The rows are grouped in 4 different ways at once. Each group adds its own fixed numbers to the row, and there is some noise. The rows also spread widely along 19 directions, which tell nothing about the answers.
In the rows, zero is written as 128.
Some rows, each with its group in each grouping after it:
[100 133 182 123 154 129 113 109 124 125 121 128  99 136 177 126 190 110
 146 113 136  97 134  47 152 118 107 161 112 119 199 113 135  63  90 127
  58 171  98  50 109 113 102] -> gusan Q_573 Q_586 Q_590
[ 96 122 114 114 126 135 142  90 148 104 140 137 127 162  82 138 154 121
 148 118 110 147 145 144 114 123 129 149 158 116 118  96 118 130 110 150
 152 117 102 121  94 130 132] -> guke Q_573 Q_714 Q_590
[ 74 119 127 110 144 183 123 134 165 111 153 117 157 158 123 115 130 131
 168 110 129  77 172 140 101 173 135  86 139 150 103 106 140  85 115 183
 106 106  64 124 168 107 195] -> guke Q_77 Q_845 Q_108
[139 138 158 127 129  89 141 110 213  72 110 107 143 165 158 150 145  69
 130 137 156 118 141  94 127 132 134 154 158 146 137 129 137 107 137 125
  72 137 107 121  74 130 213] -> zaser Q_77 Q_586 Q_108
[121 107 147 174 141 160 182 163 116 116 117 132  77 142  46 172 179 155
  91 117  98 147 141 124 113 108 139 122 126 115 157  81 133 159 157 113
 195 121  59 164 117 142  72] -> muza Q_102 Q_95 Q_716
[ 39 168 121  86 104 119 152  28 116  88 170 134 155 102 101 131 157 146
 169 136 143 125  87 123 149  72 110 124 102 101 141 136 124 145 115 125
 182 142 102 107 138 131 114] -> gusan Q_102 Q_95 Q_757
[143 114 135 136 139 111 175 200  95  80 165 167  90 152 141 148 154 134
 108 154 155 141 113 156 128 157 129 152 109 138 135  89 122 133 109 131
 115 148 139 116 110 146 118] -> gim Q_573 Q_714 Q_757
[119  99 115 104  78 134 119  91 151 110 147 114 152 113 117 125 123 147
 142 116 148 129 148 127 147 114  63 152 103 121 102 127 105  86  64 146
 122 108 186 119 121 121 162] -> gim Q_573 Q_845 Q_716
[101  93 129 129 102 146 147 184 110 114 113  89  99 107 130 141 107 151
 134 173 155 138 129 119  97 147 124 195 144 124 103 120 155 119 117 158
 133 137 132  95 169 116 114] -> muza Q_77 Q_586 Q_716
[127 111 110 117 103 132 131 137 140 134 117  92 122 112 129 135 111 141
  97 157 164 145 121 121 132 117 125 145 164 134 123 146 147  97 136 145
 143  99 136 134 126 126 127] -> zaser Q_102 Q_845 Q_757
[119 138 136 108 139 133 150 100 118 155 124  97  98 116 115 102 132  97
  86  86 117 151 114 114 160 102 121 135  85  95 144 108 157 124 151  74
 135 105 153 166 106 163 100] -> gusan Q_573 Q_95 Q_590
[ 92 154 112  62  91  80 117 105 115 117 133 162  95  91 160 143 113 141
 160 134 162 158 128  97 118  78 170 133 163 128 125 152 140  97 109 134
 129 187 180  39 104 149 102] -> zaser Q_573 Q_845 Q_108
[155 114 134 138 138 134 147 115 153 118 145  95 145 133 119 112 145 111
  93 111 143 122 128 154 148 109 108 103 117 104 141  95 134  90 121 120
 109  97 130 129 114 130 131] -> zaser Q_573 Q_714 Q_716
[167 103 123 118  75 141 163 131 146 206 115 135  85  62  99 148 108 167
 115 154 132 175 136 121 141 122 164 128 192  61 163 125 167 124 148 102
 131 142 163 138  72 128  65] -> muza Q_77 Q_845 Q_716
[144 122 149 131  96 121 149 105 145  90 123  89 153 113 135 135 166 103
 150 143 138 110 144 115 148  89 115 158  85  73 113 100 120 157 115 114
  83 149 125 129  97 143 129] -> zaser Q_573 Q_95 Q_757
[104 115 142 116 108 118 142 114 125 113 125 136 113 117 133 172 156 153
 119 149 138 157 125 123 123 139 120 175 166 135 147 111 117 120  89 145
 136 148 135  85  87 110 106] -> muza Q_102 Q_586 Q_757
[123 123 127  90 159 158 143  99 149 191 142  65 145 118 128 124 114 125
  84 127 128 136 120 155 141 137 118 140 127 122 106 117 148 103 161 130
 133  71 119 160 126 105 136] -> zaser Q_77 Q_714 Q_716
[107 137 110 138 163  84 147 193  99 114 116 150  33 177 115 127 101  93
 101 107 131 171 108 116 101 140 187 150 166 160 149 111 156 118 163  97
 149 145 127 119 121 167  86] -> muza Q_573 Q_714 Q_757
[115 109 120 133  83 130 130 120 127 124  93  93 125 113 138 116 111 114
 109 168 158 136 110 132 129 141 127 144 185  96 132 115 159 125 116 132
 115 116 121 134 125 126 102] -> guke Q_77 Q_845 Q_716
[106 127 128 122 108 129 121 113 168 141 103 125 122 117 120 144 100 147
 132 115 130 125 146 118 140 133 127 130 163 130 138 126 134 131 112 111
 117 136 127 157 116 131 133] -> muza Q_573 Q_95 Q_590
[128 154 123 122 151  86 121 138 169 114 139 125 140 174 109 149 114  68
 144 118 131 108 141 166 133 151 153 172 118 129 112  99 108 147 131 131
 114 156 113 107 119  97 129] -> guke Q_573 Q_845 Q_108
[133 114 114 133 190 133 147 118 118 139 188 122 109 176  79 163 170 160
  80 102 123 156 131 122 153 100  85 167 114 146 128 117 101  89 127 123
 152  78 111 160 104 118 143] -> muza Q_102 Q_586 Q_757
[179  79 113 143 145 142 126 178 122 150 129  76 115  86 189 126  86 183
  32 131 145 136 115 155 149 141 135  57 173 145 134  99 160  74 125 115
  92 101 166 148 125 144 115] -> gusan Q_77 Q_95 Q_757
[115 179 152 110 157  87 117  83 145 128 159 112 135 104 130 180 117 127
 127 138 152 112 134 138 147  76 153 137 146  98 153 120 137 126 123 121
 111 192  93  52 114  89  89] -> guke Q_102 Q_845 Q_108
[112 145 138 114 141 128 154 113 153 130 137 126 122 150 100 144 132 101
  92 139 142 145 121 174 130 147 137 153 167 112 143  98 151 147 132 132
 139 112  87 145  88 121 126] -> guke Q_573 Q_714 Q_590
[ 90 146 167  97 154 118 156 122 145 117 128  81 125 132 166 105 119  61
  89 116 149 114  80 129 143 163 113 151  64 163 151 114 157  86 147 122
 125 119 144  88 151 109 144] -> gusan Q_77 Q_714 Q_108
[116 124  88 128 135  89 130 122 126  87 145 114 156 133 123 144 129 122
 162 134 108 124 107 149 124 103 162 125 107 142  73  93  92 159 137 138
 161 154 133  93 143 128 105] -> guke Q_573 Q_586 Q_108
[110 115 131 109 152 134 136 110 120 127 136  85 129 152 141 112 139  88
 139  99  98 127 138 128 130 157 127 161  85 124 104  80 119 119 122 121
  99 126 139 123 121 125 129] -> guke Q_77 Q_845 Q_757
[133 114 140 120 172 130 134 144 127 121 145  81 102 147 132 177 145 154
 125 145 123 130 156  91 119  91 120 196 125 136 102 119 120 112 137 134
 106 140  92 108 122 118 139] -> zaser Q_77 Q_95 Q_757
[155 149 154 136  73 135 148 132 197 130 150 132 155 110  72 160 132 125
 150 172 205  80 163 135 170  95  89 160 123  43 157 155 148 133  99 147
  85 147  83 142 122  83 147] -> guke Q_102 Q_95 Q_716
[ 91 143 153 138  35 120 191 165 144  63  78 184 137 124 127 118 186  59
  97 197 199  99  43 140 146 193 120 105 106 155 189 123 155 170 138 158
 192 117  94 151 126 118 108] -> guke Q_573 Q_845 Q_716
[133 152 112  76 145 116 167 121 120  94 181 106 143 136 149  93 117  75
  62 101 168 149 117 187 147 122 130 102  87 120  86 103 169 123 135 107
 107  78 176 171  98 186 191] -> guke Q_573 Q_95 Q_108
[148 116 142 126 100 128 143 113 201 141  92  85 168 106 128 141 140  87
 108 136 128 120 122 149 135 140 151 125 126 123 128 102 126 123 148 141
 140 116 137 108 100 100 116] -> zaser Q_573 Q_586 Q_108
[106 141 188  90  90 162 167 141 154 123 145 186 133 131 117 132 184 102
 159 105 160  74 166 100 167 165  73 125  14 133 156 133 126 115  91 147
  88 139 122 160 117 111 179] -> guke Q_102 Q_845 Q_757
[100 170 121  99 109  81 124 134 113 129 134 221  73 202  73 134 178  65
 179  91 153 130 150 112 140 115 144 186 123  95 149 133 103 132  95 125
 114 160 120 122  91 133  92] -> zaser Q_573 Q_586 Q_716
[120 122 145 125  92 120 144 169 102 105 124 170  66  98 139 125 142 145
 163  95 137 131 147  89 126 109 150  99  97 116 172 110 134  79  88 123
 113 201 177  43 136 150  61] -> zaser Q_102 Q_95 Q_590
[141 135 124 139 161 110 128 129 179 113 145  91 155 141 114 150 114 124
 102 112 139  99 119 151 153 110 117 118  97 156 119 114 108 111 137 126
 142 121 117 124 150 104 143] -> zaser Q_573 Q_95 Q_590
[157 154 151  87 187  93 102  56 177 168 164 123 153 187 124 175 180  74
  56  46 115 112 144 165 192 116  97 132  72 170 138  98  57  76  91 134
 120  91 155 113  53  69 144] -> gim Q_77 Q_95 Q_757
[167 108 107 111 117 115 134 129 145 148 159 134 140 136 126 155 149 156
 151 158 150 126 134  98 163 115 100 175 115 123 111 149  92 101 117 143
  99 123 146 140 101 106 143] -> zaser Q_77 Q_845 Q_757
[ 93 172 131  85 172 120  89 145 151 176 100 111 135 180 133 160  98  75
 135 112 124  85 188 174 115 165 196 146 172 140  83 116 134 181 153 133
  81 137  45 186 123 107 133] -> zaser Q_77 Q_845 Q_757

New rows, each followed by its group in each grouping:
[127 133 142 115  94 142 121  79 163 159 131  99 153 108  79 121 130  97
 132  91 135 104 162 150 163  97 104 128  83  62 126 110 122 115  99 119
 116 118 142 132 119 104 106] -> gim Q_573 Q_845 Q_716
[163  91  87 165 130  95 115 197 168  71 111  79 142 179 144 133 101  95
 120 145 150 109 129 146 113 160 144 148 155 166  91 101 110  94 116 168
 106 121 143  90 154 107 150] -> guke Q_77 Q_95 Q_108
[125 124 168 115 128 141 150 118 152 156 118  90 102 112 111 139 149 102
 144 117 121 139 155  91 126 113 126 188  99  85 151 115 148  96 134 119
 109 154 128  75 109 108  99] -> zaser Q_102 Q_586 Q_716
[ 38 142 186  86 170 176 135 125  91 126 129 102  99 134 126 132 168 118
  95  87 120 107 141 120 120 131 103 153  60 150 130  99 151 112 115 146
 147 118  87 113 160 126 119] -> gusan Q_573 Q_586 Q_590
[146 133 134 118 116  91 146 197 142 101 103 167  83 129 163 155  99 123
  96 133 151 149 137 142 116 161 175 111 174 169 140 112 152 141 135 111
 109 170 155 140  87 165 132] -> zaser Q_573 Q_845 Q_590
[135  95  81 155 188 144 130 167 109 115 154  67  97 188 101  97 118 131
  98 109 139 135 137  99 127  88 109 145 131 131  90 126 141  73 160 119
 113  59  96 180 162 167 155] -> zaser Q_573 Q_714 Q_757
[133 128 119 164 139 113 112 145 137 120 117 105 118 178  88 136 122  96
 111 136 151 108 142 134 148 121 117 176 162  95 133 116 125 144 118 115
  94 118  67 178 127 117 109] -> guke Q_573 Q_845 Q_757
[155 119 164 145 149 129 160 128 150  94 139  95 153 115 153 149 171 127
  66 146 153 104  99 128 159 115  95 103  85 154 161  97 129 107 139 123
 128 114 109 125 115 113 141] -> zaser Q_573 Q_845 Q_716
[108 131 120 136 160 140 123 106 126 160 134  77 106 142  94 112 110 119
 114  99 124 137 136 118 137 107 121 147 145  92 148 119 147  92 141  97
 121 111  98 138 146 125  93] -> zaser Q_102 Q_845 Q_716
[165 150 139 111 157  91 125 192 118 160 135 144  95 174 135 128 115  61
  73  98 164 120 136 174 166 174 131 173  90 129 136 109 121 125 117 104
  70 128 162 164 109 119 104] -> zaser Q_573 Q_845 Q_757
[148  98 141 128  97 110 157 156 169  78 127 145 122 117 136 153 108 154
 108 122 139 149 131 141 134 156  97 126 114 178 131 110 111 112  99 123
 132 143 194 143 105 147 174] -> zaser Q_573 Q_845 Q_590
[130 108 120 126  96 123 149 169 121 138 105 134  92 144 107 141 142 108
 137 146 135 136 132 108 131 141 126 181 113 116 109 125 125 145 131 128
 132 123 139 157 118 134 109] -> gim Q_77 Q_586 Q_716
[ 56 147 124  77  88 123 155 120 122 133  96 125 148 123 137 114 136  69
 124 161 141 129  72 175 131 190 150 169 111 139 107 112 140 194 145 144
 175 114 126 157 130 123 103] -> gusan Q_573 Q_586 Q_757
[ 89 115 141 144  98 140 142 157 118 106  94  88 134 131 117 136 145  99
 116 161 154 107 100 136 132 150 118 178 116 125 121 107 133 146 119 155
 149 118  99 120 165  99  90] -> muza Q_77 Q_586 Q_590
[109  95 174 145 132 159 172 196  91 108 133 139  61 123  95 165 152 160
 131 114 103 137 162 122 105 144 122 162  73 120 135  79 125 138 109 123
 139 166 118 118 139 139  84] -> gim Q_102 Q_586 Q_757
[108 111 115  96  79 104 137  77 157  77 120  88 148 117 136 120 114  99
  97 117 144 162 104 151 122 123 118 127 136 154 107 109 126  77  96 159
 170 109 207  67 112 126 150] -> guke Q_77 Q_845 Q_108
[103 118 129 119  95 118 146 134 110  93 112  97 104 132 118 111 123  98
 107 137 157 155 113 150 114 122 125 175 137 102 120 105 143 115 106 133
 135 124 154  99 131 142  95] -> zaser Q_573 Q_714 Q_757
[108 142 107 111 149  78 135 184 142  96 135 135 113 152 169 136  62 118
 164 145 145 114 109 121 123 180 151 150 121 192  98 138 125 148 156 104
  99 168 132 159 162 139 176] -> zaser Q_77 Q_845 Q_757
[103 113 135  97 128 181 142 126 101 147 144  84 137 118 130 119 158 131
 103 137 145 121 139 159 123 133 136 121 131  99 114  99 153  99 121 165
 124  93 101 114 135 116 104] -> zaser Q_77 Q_845 Q_757
[145 100 146  84 100 154 144 157 123 147 129 122  72  93 112 154 140 147
  70  99 150 170 188 113 112  77 138 127 118 117 110 131 167  59 111 162
 142 116 191  81  90 146 124] -> guke Q_102 Q_586 Q_108
[153 138 127 101  76 119 128 156 151 182  92 141  83 116 122 119  98  75
 136 127 157 149 175 116 130 137 183 158 172  62 141 139 178 112 132 123
  74 152 160 113  75 137  94] -> guke Q_102 Q_845 Q_108
[154 132 113 137 149 115 155 130 152 141 172 135 156 171  96 132 146 102
 123 132 134 119 118 171 168 171 103 167 102 109 143 102 106 141 128 119
 113 109 113 178 105 103 141] -> gusan Q_102 Q_845 Q_716
[105 126 121  81 101 110  97 108  94 146 125 130 158 146 144 124 173  75
  82  96 154 111 113 194 167 159  99 158  74 152 101  95  71 104  46 180
 136  92 198  89 122  79  78] -> muza Q_573 Q_586 Q_757
[127 163 127 124 126 102 115 136 171 135 117 109 134 110 156 122  70  93
 146 132 158  98 139 142 139 129 192  95 178  94 143 117 171 139 147  98
  67 174 102 118 122 137 121] -> gim Q_573 Q_845 Q_590
[ 99 126 163  70 117 157 137 148  78 170 124 163  99  98 186 145 178 154
  94 136 156 117 141  95 149 146 112 128 114 145 134 133 150 112  94 145
  88 118 132 149 102 134 127] -> muza Q_77 Q_586 Q_716
[109 145  91  78  87 112 110  67 169 152 113 127 202 124 155 129 138  97
  92 154 175 114  93 180 166 147 126 115 180 152 112 141 113 127 107 176
 143  67 137 147  85  97 141] -> muza Q_573 Q_714 Q_590
[151 105 144 131  58 152 209 175 115 173 100 155  69 112  70 128 162  96
 133 175 125 183 127 117 131 175 141 220 117  39 157 109 160 182 153 106
 139 136 144 171  69 140  49] -> guke Q_102 Q_845 Q_108
[108 121 157 107 146 135 150  99 101 131 146 116 125 127 165 125 209 113
 170 132 109 113 109  81 145 128 119 165  67 109 146  92 106 103 114 131
  90 158 118  62 114 110  88] -> zaser Q_77 Q_586 Q_757
[122 137 146 128 153 123 163 133 147 105 148 152  79 153 100 150 188 112
 157 104 116 132 137  65 109  87 170 101 110 135 170 110 139  73 167 134
 155 167  90  53 107 129 112] -> zaser Q_77 Q_845 Q_716
[175 143  98 172 183  91 136 167 171 124 171  89 121 165 148 119  69 127
 113 188 207 110  93  96 167 113 122 152 204 106 159 169 171  87 179  83
  37 114  59 181 142 130 182] -> zaser Q_77 Q_714 Q_757
[ 76 118 190  89 120 162 142 115 164 120 115 124  87 134 129 167 137 141
 135 110 118 136 182 105  95 154 116 171 141 141 138 108 148 100  95 144
 110 148 112 108  91 121 167] -> gim Q_77 Q_95 Q_757
[134 119 146 166 136 131 170 116 116 119 118  94  94 131  99 105 177  85
 136  94  92 136 113  80 146  98 142 128  67  69 179  81 141 117 156  76
 124 152 115 108 113 154  56] -> gusan Q_102 Q_95 Q_757
[109 135  99 114 152 112 125  99 155 130 116 102 125 151 126 132 131  91
 101  99 104 147 115 151 112 117 207  74 183 145 125  94 142 108 171 133
 165 114 107 106  98 138 109] -> gusan Q_77 Q_586 Q_757
[ 96 142  86 123 182 119 142 106 141 141 169 126 139 154 151 139 106 157
 129 202 143 150  70 131 128 185 138 168 240 145 152 131 147 135 162 120
 119 112  47 153 116 110 146] -> guke Q_102 Q_845 Q_108
[101 109  62 136  70 109 118  84 134 137  96  92 172 106 132 102 106 120
 150 169 138 141  79 144 140 133 149 134 199 102 116 125 115 138 114 139
 150 107 141 109 134 114  65] -> muza Q_102 Q_714 Q_108
[127 130 128 141 162 137 141 138 130 155 156 120 126 132 148 110 125 130
 148 158 138 104 110 111 157 169 118 153 136  97 163 109 145 125 138  98
  57 140  75 154 133 114 115] -> guke Q_573 Q_845 Q_757
[153 125 103 160 159 109 137  98 151 126 161  95 149 174  84 118 148  82
 141  98 104 124 124 148 154 122 134 138 108  90 136  82 100 117 133 109
 114 122 109 118 110 110  99] -> guke Q_102 Q_845 Q_757
[ 41 150 157  72 144 176 147 121 101 154 118 143  96 128 162  97 147  99
 149 110 107 119 142 135  95 197 165 121 142 116 147  82 181 139 120 127
  97 141  80 118 122 145 110] -> guke Q_573 Q_95 Q_716
[ 95 104 147 123 135 144 140 130 147 146  92  72 106  96 134 134  93 133
 124 122  81 142 111 122 115 166 126 175 101 151 125  88 134 130 139 117
 154 150 150  97 149 109  87] -> guke Q_573 Q_95 Q_590
[121 131 111 149 115 131 136 146 129 113 134  89 112 179  93  65 142  52
 187 134 174 106 136  79 138 112 112 203 107  40 136 133 160  96 134 113
  63 119  90 125 153 138 123] -> zaser Q_573 Q_845 Q_716
[149 160 130 141 158  59 153 149 122 105 126 134  89 164 106 158 144  82
  71 129 159 141  83 114 165  74 130 159  94 148 147 134 121 145 171  84
 157 135 121 150 108 145  95] -> zaser Q_573 Q_714 Q_590
[149 137 103  97 175 104 100 193  95 179 146 152  72 173 149 171 128 151
  71 150 174 147 145 115 142 129 138 186 184 167 125 158 126  83 129 151
 101 111 114 139 102 113 115] -> zaser Q_102 Q_845 Q_757
[ 48 157 141  89 146 135 122  98 109 123 148 115 118 128 125 115 107 125
 145 106 142 108 126 127 138 116  99 149  96 128 121 126 139 120 105 118
 122 133 109 127 168 131 129] -> gim Q_573 Q_714 Q_590
[155 161 105 131 214  92 117 146 104 171 143 111 109 183 139 125 147  68
  82 104 132 124 115 142 156 116 175 129 142 117 135 106 130 125 167  92
  94 112  82 151 108 129  80] -> zaser Q_102 Q_586 Q_716
[129 167 144 112 158  77 167 121 157 113 161 174  93 161 107 164 117 116
  98 103 155 148 122 111 165 117  95 156 106 163 156 153 131 140 140  75
 121 132 130 202  80 147 191] -> muza Q_102 Q_714 Q_716
[116 108  88 117  75 127 154 168 154 100 100 136 102 133 121 103  90 123
 111 153 170 166 116 128 103 155 145 114 203 145 118 144 177 114 152 131
 149  89 144 181 117 180 167] -> zaser Q_573 Q_845 Q_716
[152  83 137 187 166 140 156 190  90  79 165 120 101 144 126 125 143 161
 120  95 107 123 139 156 131 154 110 104  84 129 156  49 102  94  88 107
  94 154 133 109 157 139  86] -> zaser Q_102 Q_845 Q_757
[102 142 142  94 119 104 154 143 136 127 138 127 103 103 152 136  85 126
  80 134 177 157  92 140 142 162 116 157 129 167 163 136 160  84 117 126
 145 136 187  90 126 114 126] -> muza Q_102 Q_845 Q_590
[118 136 140  98 109 133 137 140 180 189  92 138 125 115 112 156 124  95
 121 139 118 123 133 147 123 166 173 141 146 131 131 115 140 147 159 140
 159 131 111 130 100  92  97] -> gim Q_573 Q_586 Q_716
[148 124 215 174 154 130 156 138 198 112 106  90 113 122 114 167 127 104
  68 107 128 104 137 134 149 139 109 127 111 122 191  80 148 127 135  77
 101 149  87 148 103 108 131] -> gim Q_573 Q_586 Q_757
[142 107 116 168 128 145 134 164 146 151  85  85 118 164 125  81 138  67
 111 129 136 111 122  96 144 171 133 142 139 102 160 114 161 104 160 113
  88  89  90 171 129 134 111] -> gusan Q_102 Q_845 Q_716
[159  98  71 173 148 108 111 115 181  77 156  79 171 184 115  96 119 106
 114  87 141 109 127 138 154 104 111  74 145 138 104 112 109  70 124 121
  99  71 130 165 137 147 196] -> gusan Q_77 Q_586 Q_108
[ 35 149 135  64  34 131 139  65 154  96  97 149 162 110 119 124 162  97
 125 167 193 118  80 117 138 135  80 149 117 163 133 166 137 125 103 186
 208  92 124 124 131 101 154] -> guke Q_573 Q_845 Q_716
[ 90 138 134 121 170 146 124 166  74 170  86  90  80 148 163  96 156  65
  82 122 129 115 108  93 122 149 167 138 130 131 145 107 177 108 167 124
 114 102  71 118 146 131  58] -> guke Q_102 Q_586 Q_716
[127 123 134 120 109 156 147 139 160 131 152 122 142 114 111 120 131 132
 161 141 153 109 148 134 134 133 135 123 133  82 138 118 149 102 127 143
  99 136 108 109 132 116 133] -> zaser Q_573 Q_845 Q_108
